Every row belongs to one group in each of 2 separate groupings. Each group adds its own fixed numbers to the row, and there is some noise. The rows also spread widely along 4 directions, which tell nothing about the answers.
Known rows, each followed by its group in each grouping:
[ 1.59  1.87  0.70 -2.43 -1.16 -0.68 -1.01  0.54 -1.50  0.15  0.33  0.10
  2.47  1.05 -0.70  1.31 -1.62  0.41  1.45 -0.02] -> C P
[-3.25  2.11 -0.37  0.51 -1.75  0.66  1.57 -1.36 -2.54  4.99  2.14  0.11
  2.69 -0.47 -2.78 -0.31  1.43  1.18 -1.30 -1.34] -> L T
[-1.35 -0.62 -1.02 -2.22 -2.15 -1.10  0.99  1.84 -3.19  3.38 -0.24  0.53
  0.14  1.55  0.12  1.85  1.14  0.11  0.53 -2.26] -> M W
[-0.08  4.36 -0.87  0.58 -1.77 -1.20  2.90  1.33 -1.37  4.24  2.38 -0.30
  1.29  1.39 -0.83  0.24  1.50 -0.17 -1.22  0.01] -> M P
[-0.54 -0.81 -0.74 -0.31  0.48  2.17  1.58 -0.28 -2.06 -0.10 -0.64 -0.38
  1.47  2.87 -1.32 -1.17  0.68  0.72  0.49 -3.20] -> C H
[-1.26 -1.93 -0.70 -1.97 -1.43  0.91  0.64 -1.91 -3.17  1.54 -0.35 -0.62
  1.27  1.56  0.56 -1.05  0.00  0.64  0.84 -3.12] -> L W
[-0.99  1.22  0.57 -0.67 -1.46  0.59 -0.75 -0.35 -2.26  1.22  2.21 -0.49
  1.85  0.71 -1.64  0.12 -0.16  0.32 -0.59 -1.33] -> C N
[-0.98 -1.09  0.03 -0.22  1.52  2.08  1.29 -0.57 -2.52  0.43 -0.28 -0.44
  2.35  3.45 -1.52 -1.66  1.13 -0.68  0.84 -3.42] -> C Y
[ 0.78  3.00  0.52 -1.45 -0.71  0.27  0.66 -1.03 -0.47  1.53  2.04 -0.22
  1.34  1.08  0.17  0.14 -1.56  2.31  1.51 -1.64] -> L T
[-0.25  1.64  0.02  0.60  0.79  1.59  1.09 -1.73 -0.75  0.59  1.80 -0.95
  3.17  2.27 -1.82 -1.60  0.77 -0.04 -0.23 -1.78] -> C Y
[-1.09  2.38  0.13  1.07 -0.26  1.01  1.80 -0.72 -1.88  2.98  2.38 -1.24
 -0.88  2.55  0.13 -0.77  0.63  0.24 -0.98 -2.39] -> M N
[ 0.27  1.44  0.20 -2.26 -1.24 -1.57  0.57  0.37 -2.07  0.97 -0.09  0.46
  0.52  2.10  1.15  1.03 -0.92  1.47  1.14 -1.96] -> M H
[ 0.74 -0.64 -0.25 -1.71  0.61  0.34 -0.14  2.20 -2.06 -0.32 -0.68  1.35
  1.61  2.90 -0.20  0.78 -0.32  0.40  2.41 -2.07] -> C Y
[ 0.50  1.66  1.18 -1.92  0.06 -0.43 -1.86 -1.87 -1.24 -0.68  1.48  0.07
  3.98  1.24 -0.68 -1.06 -1.94  0.63  1.11 -1.66] -> C Y
[-0.73  2.48 -0.23 -0.32 -0.96  1.18  0.68  2.12 -1.24  2.03  1.88  0.96
  1.39  1.55 -1.36  1.03  0.57  0.06  0.11  0.19] -> C N
[-2.68  1.26 -2.46 -1.05 -2.64  0.53  4.06  2.12 -1.42  3.07  0.95  0.94
  2.04  0.42 -0.60  1.11  3.15  0.81  0.11  0.24] -> L H
[ 0.91  2.46 -0.06 -2.19 -0.85 -1.24  0.36  0.21 -0.75  0.77  2.19  0.68
  2.93  0.80  0.61  0.30 -0.77  1.25  2.00 -0.84] -> L Y

New rows, each followed by its group in each grouping:
[-2.00 -0.70  0.41  0.12 -0.63  1.60  0.09 -0.88 -3.82  1.99  0.88 -0.25
  1.83  1.90 -2.38 -0.26  0.25 -0.51 -1.13 -2.37] -> C N
[ 0.01  0.90 -0.89 -2.44 -1.52  0.25  1.93  1.37 -1.23  2.19  0.90  0.66
  1.05  1.49  1.31  0.82  0.26  1.21  1.49 -1.19] -> L W
[-0.46  3.55  0.79  0.49 -0.95  1.39  0.15 -0.28 -0.59  2.11  3.30 -0.25
  1.88  0.75 -1.72 -0.75  0.02  0.66 -1.14 -0.15] -> C N
[-0.88  0.61 -1.52 -1.51 -1.24  0.54  2.75 -0.38 -1.74  1.98  0.90 -0.15
  1.69  1.05  0.09 -0.22  0.82  1.26  0.81 -1.45] -> L H
[ 1.78  3.07  1.95 -1.56  0.39  0.70 -1.49 -0.74 -0.60 -0.17  1.58 -0.10
  1.74  1.79 -1.27 -0.13 -2.50  2.14  1.08 -1.77] -> C T
[-1.41 -0.62  0.47  0.42  0.04  2.49 -0.08 -0.85 -2.66  0.72  0.88 -1.34
  1.09  2.07 -1.38 -0.73  0.32 -0.51 -0.74 -2.38] -> C N
[ 0.13  0.58  0.06 -4.03 -2.77 -0.83  0.37  0.41 -1.74  1.58  0.81  0.69
  1.68 -0.06  0.90  1.04 -0.28  1.56  1.72 -0.35] -> L W
[ 0.29  1.29 -0.18 -1.29 -0.58  0.77  1.12 -2.80 -0.85  1.58  3.19 -1.21
  1.36  1.12  0.57 -1.97 -0.68  1.94  0.65 -2.03] -> L W
[ 0.89  2.10  1.98 -0.37  0.03  1.25 -1.35 -2.91 -1.23  0.24  2.18 -0.48
  2.13  1.77 -2.20 -1.23 -2.25  2.02  0.30 -2.27] -> C T
[ 0.26  0.65  1.86 -1.43 -0.44 -2.22 -0.58 -1.64 -2.74  0.51  0.81 -0.32
  1.56  2.39  0.89 -0.47 -2.17  1.07  1.38 -4.04] -> M Y
[-3.26  0.07 -1.42 -0.66 -2.48  0.20  2.89  1.61 -2.92  4.54  0.92  0.39
  1.30  0.37 -0.37  1.06  2.17  0.01 -0.05 -0.23] -> L N
[-0.21  0.59 -0.39 -1.66 -0.58  1.05  0.88  1.76 -1.35  0.80  1.18  0.54
  0.99  1.37 -1.43  0.51  0.76  0.01  1.25 -0.03] -> C W
[ 0.31  3.15 -0.02 -1.07 -0.86  0.57  0.42  0.62 -0.25  0.71  1.65  0.48
  2.33  1.53 -1.17  0.12  0.15  1.50  0.88 -0.58] -> C H
[-2.22  1.84 -1.34 -0.14 -1.06  0.33  2.30 -1.54 -1.09  3.19  2.81 -0.18
  4.56  0.96 -1.21 -1.50  2.15  0.36 -0.70 -1.26] -> L Y
[-0.57  0.08  0.02 -1.09 -1.67  0.23 -0.82 -0.82 -2.45  1.95  0.06  0.04
  3.01  1.05 -1.98  0.35 -0.47 -0.39 -0.55 -0.40] -> C P
[-1.82  0.85 -1.40  0.88 -0.85 -0.31  2.64  0.36 -1.97  3.75  1.13  0.17
  1.75  2.49 -0.85 -1.12  2.07 -1.33 -0.86 -2.00] -> M Y
[-0.84  1.70  1.84 -0.98 -2.06 -0.65 -1.79 -0.82 -2.55  1.35  1.21 -0.56
  3.04  0.79 -1.52  0.22 -1.25  0.59  0.31 -1.59] -> C N
[ 0.65  1.38  0.83 -2.98 -1.88 -2.57 -0.50  0.21 -1.72  1.60  1.22  0.45
  0.30  1.89  1.61  1.13 -1.12  1.22  1.87 -1.79] -> M W
[-1.13 -1.28  0.24 -1.49 -0.62  1.22 -0.94  0.85 -3.14  1.50 -1.00  0.58
  1.40  1.58 -2.13  1.19 -1.20  0.72  0.67 -2.03] -> C T
[-2.54  1.14 -0.57  1.02 -0.98  2.00  0.66 -1.09 -2.28  3.17  2.41 -1.06
  2.05  1.35 -2.75 -1.15  1.51 -0.11 -2.41 -1.76] -> C N
[-0.60  0.16  0.93 -0.65  0.23  0.68  1.14  0.15 -3.11  2.33 -0.80 -0.18
 -0.58  3.15 -0.11  0.24 -0.32  1.92  0.62 -3.54] -> M T
[ 0.66  1.21  0.60 -1.61 -0.65 -0.46  0.38 -1.39 -1.39  0.65  1.87 -0.17
  3.45  0.92  0.78 -1.11 -2.39  1.57  1.31 -1.75] -> L Y
[-0.96 -0.14  0.24 -2.53 -1.78 -2.24  0.11  1.52 -3.21  1.92 -0.27  0.97
  1.63  2.38  0.55  1.31 -0.54  0.29  1.89 -2.37] -> M Y
[-0.37  0.33  1.42 -3.09 -2.24 -1.04 -1.01  0.30 -2.82  1.29 -0.23  1.21
  1.91  0.72 -0.17  1.37 -2.62  2.01  1.93 -1.43] -> L T
[ 0.00 -0.11  1.34 -1.45 -1.30  0.76 -0.59  1.39 -2.78  0.54  0.45  0.65
  0.70  2.40 -1.04  0.91 -0.48  0.17  0.77 -1.62] -> C N
[-2.60  0.50 -0.79 -1.09 -2.06 -0.02  1.17 -0.33 -2.51  4.13  0.73  0.15
  1.54  0.64 -1.79  0.56  0.49  1.08 -0.48 -1.42] -> L T
